Every row belongs to one group in each of 3 separate groupings. Each group adds its own fixed numbers to the row, and there is some noise. The rows also spread widely along 4 directions, which tell nothing about the answers.
(in the rows, 128 means zero)
Known rows, each followed by its group in each grouping:
[129 169 133 143 143 147 104  97 127 116 186 104 137 152  94 133 159  98
 104 119  92  88] | (0) (0) J958
[134 148 136 163 118  79 100  84 115 111 188 120 121 131 106 145 161 122
 106 112  67 104] | (1) (2) J434
[126 148 133 137 147 125  96 110 123 126 143 112 129 152 104 132 152 113
 126 125 107  97] | (2) (5) J301
[129 175 116 162 132 150  89 138 139 138 150  88 107 171 113 161 143  95
 102 125  73  65] | (3) (1) J301
[149 211 116 152 144 156  86 158 134 106 176 122 109 195 131 148 156  96
  94 133 107  61] | (1) (1) J123
[122 138 133 147 130 114 101  96  91 118 159 137 132 155 131 116 145 110
 117 128 120 112] | (2) (4) J958
[124 131 119 166 132 101 104 107 105 116 134 100 110 129  96 155 161 122
 137 127  75  95] | (0) (5) J434
[143 156 145 134 126 123 102 117 128 102 172 140 143 169 133 112 152 120
 106 141 122  92] | (3) (2) J123
[137 130 127 159 129 102  98  90 137 122 180 105 131 134 105 132 157 115
 122 115  88  98] | (1) (3) J434
[142 175 113 172 128 105  96 129  93 110 158 134 105 185 134 150 160 113
 102 129  95  89] | (1) (4) J434
[125 158 125 152 128 142  92  85 135 133 168  95 128 158 101 148 152 112
 100 114  72  89] | (3) (0) J301
[153 157 134 141 157 137  94 131 156 121 171 108 142 157 104 114 150  91
 113 132 121  89] | (0) (3) J434
[101  98 142 153 127 100 104  86 105 117 146 115 139 125 102 123 148 124
 137 131 105 111] | (3) (5) J958
[145 165 127 145 146 118  92 124 175 131 154  81 123 135  97 140 143  91
 105 112  64  87] | (3) (2) J434
[124 133 115 151 137 123 111 129 115 141 134 111 124 164 110 111 150 105
 121 142  96  90] | (2) (3) J958
[120 133 106 188 115 115 113 117  98 128 128 102  95 152 101 159 152 133
 120 132  61  86] | (3) (0) J434
[102  90 123 174 116  99 113  73  89 112 120  99 106 112 121 145 139 128
 144 124 103 113] | (0) (4) J123
[125 125 124 157 119 111 108 118 108 115 136 121 121 154 120 131 144 129
 119 142  93  92] | (3) (2) J123
[124 136 112 183 129  95  98 117 106 121 127  99  96 148 120 155 139 118
 126 119  87 102] | (1) (4) J434
[138 173 149 132 146 119  93  92 128 106 204 132 151 158 108 123 167 108
 109 125 114  95] | (1) (5) J958
[127 111 147 153 130 118 115  87 115 116 155 114 126 130 100 124 143 119
 135 122 118 110] | (2) (0) J434
[140 152 132 144 138 117  97 102 143 129 171 117 134 147 112 122 159 104
 110 119  92  92] | (2) (3) J434
[138 148 122 157 134 124  99 124 146 131 151  96 128 159 106 131 149 105
 111 129  77  82] | (3) (3) J434
[109  66 131 161 132  99 119 119 110 131 125 110 136 137 103  93 126 121
 155 142 134 108] | (1) (3) J958

New rows. What belongs after each?
[123 126 129 149 115 101 108  93 113 116 149 112 121 138 121 135 154 126
 121 127  83  93] | (3) (2) J123
[145 152 144 155 150 133 104 130 137 109 163 117 125 162 100 122 145 106
 119 130 125  87] | (1) (0) J434
[139 173 145 120 144 131  95 111 162 126 187 106 151 153 109 118 148  94
  91 121  89  92] | (3) (2) J958
[149 194 135 124 162 144  79 118 193 123 171  78 139 143  95 151 161  84
  97 115  75  80] | (3) (5) J434
[140 163 143 140 148 155 105 121 140 102 175 131 136 176 113 116 146 113
 115 132 143  85] | (1) (0) J123
[108 122 115 170 127 104 105  84 125 119 133  79 108 124 114 149 140 113
 132 103  78 106] | (1) (4) J123
[132 142 142 147 152 150 105 115 126 117 153 112 141 162 101 123 137 110
 114 133 131  94] | (0) (0) J301
[137 146 114 145 157 137  99 134 173 150 144  76 129 159 101 130 135  92
 115 125  94  86] | (1) (3) J301
[134 131 141 136 149 133 100 102 146 129 171 108 155 150 105 115 141 102
 107 123 121  93] | (0) (3) J301
[121 120 127 143 153 130 101 107 147 138 143  83 138 142  99 114 141 107
 125 123 111  91] | (0) (3) J301
[135 147 132 163 132 136  96 139 118 117 149 120 118 163 113 136 138 107
 115 142 117  82] | (3) (1) J434
[116 120 143 146 128 138  97  89 145 115 157  91 123 122 104 135 132 109
 127 117 113  94] | (3) (1) J123
[105  93 116 181 111 109 115 109  73 114 112 102  95 130 110 148 140 130
 150 138 109  93] | (0) (1) J123
[121 110 138 152 138 113  98  95 100 115 140 113 138 144 120 115 134 117
 124 130 141 106] | (0) (4) J301
[140 149 145 153 151 109  94 125 131 109 158 122 127 149 101 131 152 112
 124 131 122  94] | (1) (5) J434
[119  96 131 166 118  87 110  94 113 128 125  94 119 114 103 134 139 126
 134 116  75 104] | (3) (2) J434
[119 136 133 167 125 121 112  89  91 112 162 109 122 147  94 137 150 117
 122 126  88  97] | (0) (0) J958
[131 153 113 169 121  97 103 118 126 134 137  89 101 147 107 159 150 117
 109 121  34  88] | (3) (2) J434
[124 108 125 161 131 111 106 104 135 140 145  94 129 144 103 123 132 116
 134 125 110 102] | (1) (3) J301
[117 120 129 162 123 130 105 133  88 121 137 125 119 170 116 122 131 114
 126 150 123  90] | (3) (1) J958
[102  96 122 166 113  98 107  75 107 117 121  91 110 120 123 141 138 123
 137 115  89 109] | (3) (4) J123
[142 162 158 133 140 120  88  87 143 104 196 124 154 138 112 130 162 107
 102 127 106  92] | (3) (5) J434
[123 158 113 175 129 130  96 139 111 127 147  95  95 170 104 154 139  98
 120 129  83  79] | (1) (1) J958
